There are 3 ways to turn a row about zero (a turn may also mirror it). The second row of each pair is the first, turned, with some noise. The first 27 pairs use one turn. New pairs use 2 turns, one after the other, and a turn may come again.
Some pairs, each with its turns in order after it:
[-0.48, -0.21,  0.26, -4.89,  1.47,  0.07,  5.25, -0.43]
[-2.54, -2.68,  3.84, -3.66, -2.95, -0.51,  2.02,  0.37] -> kizun

[ 2.29,  0.68,  3.54, -2.56,  1.60, -3.31, -0.52,  1.17]
[-3.92,  0.36,  3.42,  2.48,  0.97, -0.20, -2.32,  0.71] -> tofi

[-1.90, -0.58, -0.07,  1.61,  4.78,  1.91, -0.78,  1.34]
[ 3.50, -3.28,  0.49,  0.03,  1.57,  1.47, -1.22,  2.79] -> tofi

[-2.60,  0.82,  1.66,  1.71, -0.07,  2.19, -2.49,  0.91]
[ 0.87, -1.90, -2.58, -0.67,  2.68,  2.09, -1.26, -0.82] -> tofi

[-2.22,  1.78,  0.47,  5.81,  3.06, -2.75,  0.83,  2.03]
[ 1.26,  3.37, -5.71, -1.37, -2.01,  1.83,  2.35,  0.04] -> kizun

[ 0.49, -1.57, -0.32, -2.94,  0.35,  2.74,  0.86,  0.08]
[ 1.20, -1.37, -0.70,  1.80, -2.69, -0.17, -0.92, -1.86] -> nudat

[ 4.49,  0.71, -0.04, -1.72, -1.38,  0.55, -1.35,  1.66]
[-0.65, -4.35, -2.36, -1.94, -0.30,  0.34,  0.15, -1.57] -> nudat

[ 0.81, -1.74,  1.69, -0.79, -0.14, -1.83, -0.78,  0.16]
[ 0.20, -1.53,  0.23,  1.11,  1.35,  1.38,  1.79, -0.07] -> nudat

[ 0.58,  0.11,  0.75,  0.53,  2.42,  1.90, -0.33,  0.59]
[-1.63,  0.83, -0.96, -1.01,  1.37,  1.14, -0.10, -1.95] -> kizun

[ 1.41,  0.89, -0.08, -0.46,  2.31, -1.51,  4.21, -0.40]
[-0.01, -0.72,  3.12,  0.42, -0.58, -4.14, -0.15,  1.29] -> tofi

[-2.71, -1.94,  0.52, -0.60, -3.15,  4.43, -4.68,  2.03]
[ 1.35, -4.92,  2.19,  1.70, -3.30,  0.16, -3.16,  4.14] -> nudat

[-1.94, -3.23, -0.37,  0.88, -0.44,  0.55,  1.75, -0.13]
[ 1.02,  0.99,  2.00,  1.98, -1.51, -0.86,  1.79,  0.94] -> nudat

[-0.84, -2.51,  0.28,  0.27, -4.06, -3.73,  0.72,  1.53]
[ 5.39,  0.81,  1.95,  0.50, -2.57, -1.42,  0.35,  1.53] -> kizun

[-1.98,  0.03,  1.45,  1.41, -0.42, -2.51, -0.34, -0.64]
[-1.18,  1.30,  1.17,  0.82,  2.02,  1.15,  0.67,  2.06] -> nudat

[ 5.81,  3.91, -1.11,  2.22,  1.46, -2.16,  3.61, -0.18]
[-1.54,  1.54, -0.06, -2.35,  1.21,  5.49,  1.27,  5.52] -> kizun

[ 1.49, -0.01, -0.46,  0.20,  1.11, -0.01, -1.55, -5.12]
[ 1.08,  1.41,  2.95, -3.48, -1.08,  1.43, -1.33, -1.00] -> tofi

[ 1.42,  1.73,  1.38, -1.09,  2.10,  1.58,  0.03,  0.79]
[-2.18, -0.46,  0.47, -0.74,  1.46,  2.05,  1.45, -1.40] -> kizun

[-3.59,  4.84, -0.74, -2.32, -0.29, -0.16, -1.74,  0.41]
[-1.72,  1.60, -2.95,  0.84,  0.82,  1.21, -4.79,  2.41] -> nudat

[ 0.82, -0.85,  0.94, -0.71,  2.79,  0.12,  1.49, -0.75]
[ 0.91, -1.11,  2.18,  0.55, -1.10, -0.83, -1.71,  0.69] -> tofi

[-1.96, -1.94,  0.20, -2.51, -1.15, -0.95, -1.91,  0.94]
[ 0.80, -1.63, -1.08,  3.03, -0.88,  1.54,  0.37,  2.33] -> nudat

[-1.49,  0.18,  1.98, -2.98,  0.89,  0.50, -4.73,  0.83]
[ 0.11,  0.47,  0.66,  2.32,  3.03,  4.35, -2.07, -1.73] -> tofi

[-2.81, -1.04,  0.53,  0.54, -0.42, -0.23,  2.17,  0.01]
[ 0.45,  0.93, -0.05, -1.43, -2.12, -2.60,  0.97, -0.27] -> kizun

[-0.25, -0.07,  2.31, -0.27, -1.02, -0.32,  0.29,  0.73]
[-2.04, -0.93, -0.58,  0.87,  0.19, -0.39, -1.08, -0.91] -> tofi

[ 1.79,  1.18,  2.14,  1.11, -1.64, -0.33, -1.90,  3.22]
[ 2.96,  1.42,  0.56,  1.18,  2.54,  1.98,  1.95, -0.83] -> kizun

[-2.29,  0.18,  3.88,  1.47,  2.54,  1.33, -0.70,  1.97]
[ 0.31, -4.21, -1.08,  0.95,  2.16,  1.07, -2.80,  0.55] -> tofi

[ 0.84,  4.31, -2.89, -2.08,  1.35, -3.24, -1.29,  2.18]
[ 0.06,  1.03, -5.88, -1.71,  2.93, -0.17, -1.48,  0.75] -> nudat

[-2.78,  0.08, -5.81,  0.00,  2.75, -1.84,  3.77, -3.03]
[-2.41, -2.74, -3.46, -3.22, -4.94, -1.14, -2.19,  3.32] -> kizun

New pairs. What belongs after each?
[ 3.02, -3.67, -0.77,  0.21, -2.03,  0.79, -0.67, -0.69]
[-3.33, -1.32, -0.83, -1.27, -2.48, -0.61, -1.27,  2.15] -> tofi nudat

[-1.03, -2.03, -0.12,  0.42, -1.47,  0.77,  4.27, -0.02]
[-2.96, -1.90, -0.60, -1.81,  0.02, -2.13,  1.92, -1.12] -> nudat tofi

[-1.08, -1.88,  4.39, -1.76, -4.28, -3.43,  0.26, -0.34]
[-1.02,  4.03,  4.12,  1.55, -2.58,  1.97,  0.29,  3.44] -> tofi nudat

[-5.81,  1.53, -3.86, -0.15, -5.19, -0.79,  4.98, -2.41]
[-0.69,  0.23,  5.54, -2.20, -4.93, -5.99,  3.48, -1.61] -> tofi tofi

[ 0.87,  1.79, -0.11,  0.23,  2.64, -3.51,  3.12, -0.11]
[ 1.09, -1.96,  2.07, -2.24,  2.29, -2.89,  1.76, -0.26] -> kizun kizun

[-1.47,  0.18,  0.35, -0.31, -0.68,  3.55,  0.40,  0.66]
[ 0.36,  2.50,  0.80, -1.67, -1.40,  0.90,  0.36,  2.27] -> tofi tofi

[ 2.22,  0.12, -1.71, -4.74, -1.73,  2.79,  2.83,  1.80]
[-0.37, -2.96,  2.59,  4.04, -2.31,  1.50, -3.36, -1.00] -> kizun tofi

[ 4.01, -0.63, -0.41,  0.65, -0.37, -0.25,  1.04,  0.87]
[-1.08, -0.60,  2.29, -0.79, -3.19, -0.86, -1.02,  0.96] -> nudat kizun

[-1.32,  0.02,  1.16, -0.74, -2.90, -0.60,  1.32,  1.26]
[ 0.04,  1.25,  1.43,  1.25,  0.78, -1.72,  0.59,  2.57] -> nudat nudat

[-3.02, -0.67,  1.18,  0.49, -0.21, -0.99,  0.72,  0.06]
[ 0.74,  0.00,  0.59,  0.33, -0.55,  0.05,  0.32,  3.18] -> kizun kizun

[ 4.88, -0.01,  3.14, -0.65, -1.10, -5.81,  0.07, -0.50]
[ 0.24,  3.66,  0.24, -1.43,  6.13, -1.01,  3.63, -1.09] -> kizun kizun

[ 1.26,  1.53, -0.75,  2.31,  1.34,  1.42,  0.26,  0.75]
[-1.37, -2.88, -1.33, -1.38, -0.32,  0.70, -0.05, -0.86] -> kizun kizun

[ 1.09, -0.01,  0.05,  2.78, -1.67,  5.81, -0.37,  0.20]
[1.18, 5.48, 0.15, 0.37, 0.45, 1.75, 2.37, 1.59] -> tofi tofi

[ 0.27,  3.07, -3.12,  0.22, -5.81, -1.17, -1.54,  5.81]
[ 0.12,  1.28,  1.84,  1.67, -4.95, -1.73, -2.65,  7.03] -> kizun tofi

[ 1.47,  3.08,  0.21,  1.99, -0.35, -0.32,  0.13, -1.69]
[ 1.28,  0.03,  1.72,  1.53,  1.94,  0.49, -0.41, -2.53] -> nudat tofi

[ 0.75,  4.91, -0.49, -0.25, -2.67, -0.22, -1.61,  0.99]
[ 2.67,  1.08,  1.19,  0.44,  1.32, -4.38,  1.40, -1.82] -> kizun nudat

[-0.43,  0.25, -0.57,  1.52, -2.26, -2.34, -1.44,  2.01]
[ 0.41, -1.38, -0.85, -3.11,  0.00, -2.25,  1.40, -1.72] -> kizun nudat

[ 0.25, -3.67,  3.63,  2.04, -0.08,  0.89, -0.36, -0.17]
[-1.28, -3.04,  0.01, -0.18, -2.40, -0.80, -3.14, -0.22] -> nudat tofi

[ 0.27, -0.99,  1.12, -2.92,  0.56,  0.61,  1.91,  1.10]
[ 1.18,  3.28, -1.38,  1.85,  0.16,  0.58, -0.41,  1.45] -> tofi kizun

[ 0.26, -1.67, -1.01, -0.43,  1.71, -4.38,  0.16, -0.82]
[ 0.43,  2.52,  1.94, -1.13, -0.05, -2.03,  2.81, -1.59] -> tofi kizun

[-4.46,  0.36, -0.78, -0.15, -1.38, -3.32, -1.11,  0.14]
[ 3.79,  1.01,  1.24, -0.87,  0.38,  0.26, -1.95,  4.13] -> kizun kizun

[-1.74,  3.16,  2.93,  2.49,  1.60,  0.09,  1.47, -1.86]
[-0.04, -0.49,  3.93,  2.77, -1.42,  3.43, -0.59, -0.52] -> tofi tofi

[-2.14, -1.88, -1.72,  1.03, -0.07,  1.71,  4.27, -0.70]
[ 1.29,  1.57,  0.08,  1.49, -0.23, -0.32,  3.60,  3.82] -> nudat kizun

[-5.81, -2.10, -1.30,  5.81,  0.20, -1.57, -0.16, -0.13]
[ 1.63,  1.34,  0.62, -1.40,  1.16,  4.69,  6.95, -1.06] -> nudat kizun

[-0.27, -0.20,  0.69, -3.19,  0.02, -0.26,  0.65,  0.25]
[-0.85, -1.72, -0.28,  0.09, -2.08, -0.11, -1.03, -1.93] -> kizun tofi

[-1.18, -1.30, -0.17, -1.27, -3.52, -3.56, -0.31, -0.80]
[3.46, 3.04, 1.16, 0.68, 1.61, 1.71, 0.29, 1.31] -> kizun kizun

[ 0.21,  0.20,  1.37,  1.16, -0.59,  1.51,  1.51,  5.81]
[ 1.82,  2.33,  4.09,  0.80, -0.71, -3.23, -2.35,  0.12] -> kizun tofi

[ 3.20,  0.99, -0.45, -2.85, -0.44,  0.23,  3.53,  2.04]
[-2.24,  0.86, -0.51, -1.98,  4.40, -0.32,  0.95,  2.74] -> tofi nudat

[ 0.08,  0.80, -4.39, -0.55,  0.03,  0.39,  0.85, -3.61]
[-3.72, -0.38, -1.89, -0.20,  0.30,  0.79,  0.09, -3.85] -> tofi nudat

[-1.02,  0.54, -0.55,  0.20,  5.81, -3.19, -1.82, -0.09]
[ 0.17, -3.57, -0.92,  3.10, -0.61,  0.43, -4.95,  1.46] -> tofi tofi

[ 5.81,  0.93, -0.33,  0.09, -5.81,  0.66,  1.90, -0.41]
[ 1.60, -1.49,  0.53,  2.91, -3.28, -0.42,  4.34, -5.85] -> nudat tofi

[ 5.81,  0.97,  1.02, -1.42,  0.14,  1.62,  0.12,  1.33]
[ 2.40,  1.36, -0.32,  1.16, -3.44,  3.66,  3.27, -0.62] -> nudat nudat

[-0.30, -1.12, -1.77,  1.50, -0.39,  2.57, -2.27, -0.68]
[ 1.71, -0.40,  3.25,  1.08,  1.58,  0.77,  0.30, -0.26] -> nudat kizun

[ 0.41, -0.31,  0.10, -2.32, -0.32,  1.28,  1.56,  0.86]
[-0.27, -0.49,  0.85,  2.46,  0.16,  1.55,  0.60, -1.29] -> kizun nudat

[-0.02,  2.68,  1.01, -2.16, -2.31, -3.33,  1.26,  3.66]
[-1.64, -1.81,  1.34,  0.85, -1.18, -3.35,  2.98, -4.24] -> kizun nudat

[-2.12, -1.40,  0.50, -0.10,  1.02,  1.03,  5.40,  2.76]
[ 0.96, -1.00,  0.76, -1.12,  1.33, -1.09,  6.18,  1.76] -> tofi nudat

[-2.49, -3.14,  0.69,  0.46,  0.90, -0.02,  1.52, -1.00]
[-0.23,  3.08, -0.32, -0.60,  1.35,  0.34,  2.08,  1.46] -> nudat kizun

[-1.07, -5.81, -3.41, -5.14,  2.54, -0.31, -2.07,  0.85]
[-1.66,  1.92, -0.38, -1.78, -4.45,  6.32, -1.44, -4.15] -> kizun tofi

[-0.91,  0.11, -2.80,  0.85, -0.55,  0.30, -0.19, -1.22]
[ 0.64,  1.50,  0.47,  0.61, -0.89, -2.82, -0.40, -0.02] -> tofi tofi

[-5.27,  0.91, -3.24, -1.38,  0.80, -1.76, -0.64, -5.81]
[ 0.81,  0.34,  3.95, -0.42, -3.40, -4.67, -5.54, -2.87] -> tofi tofi

[ 4.02, -2.89, -2.81,  4.00,  0.35, -2.57, -2.54, -0.14]
[-2.99, -2.76, -2.11,  3.27, -2.21, -3.99, -3.27,  1.39] -> tofi nudat

[-2.21,  3.20,  0.50, -2.35, -1.15, -1.62, -3.08,  0.37]
[ 0.01, -2.63, -1.62, -2.28, -3.96, -1.60,  1.23,  1.95] -> kizun tofi

[ 0.49, -4.35,  1.11,  0.80, -5.81,  0.66,  3.10, -1.15]
[-6.31,  0.43,  2.20,  1.45,  3.07, -0.21, -2.82,  1.40] -> kizun tofi

[ 5.81,  2.02,  2.53, -2.00, -0.07,  1.16, -0.12,  1.26]
[-0.12, -0.45, -0.96, -1.72,  3.94,  1.60, -3.44,  4.34] -> tofi nudat

[ 2.35,  1.08,  2.11, -0.53, -1.58, -2.63, -3.26, -0.43]
[ 4.54, -1.31, -0.32,  2.45, -1.48,  0.79, -0.84,  0.15] -> nudat tofi

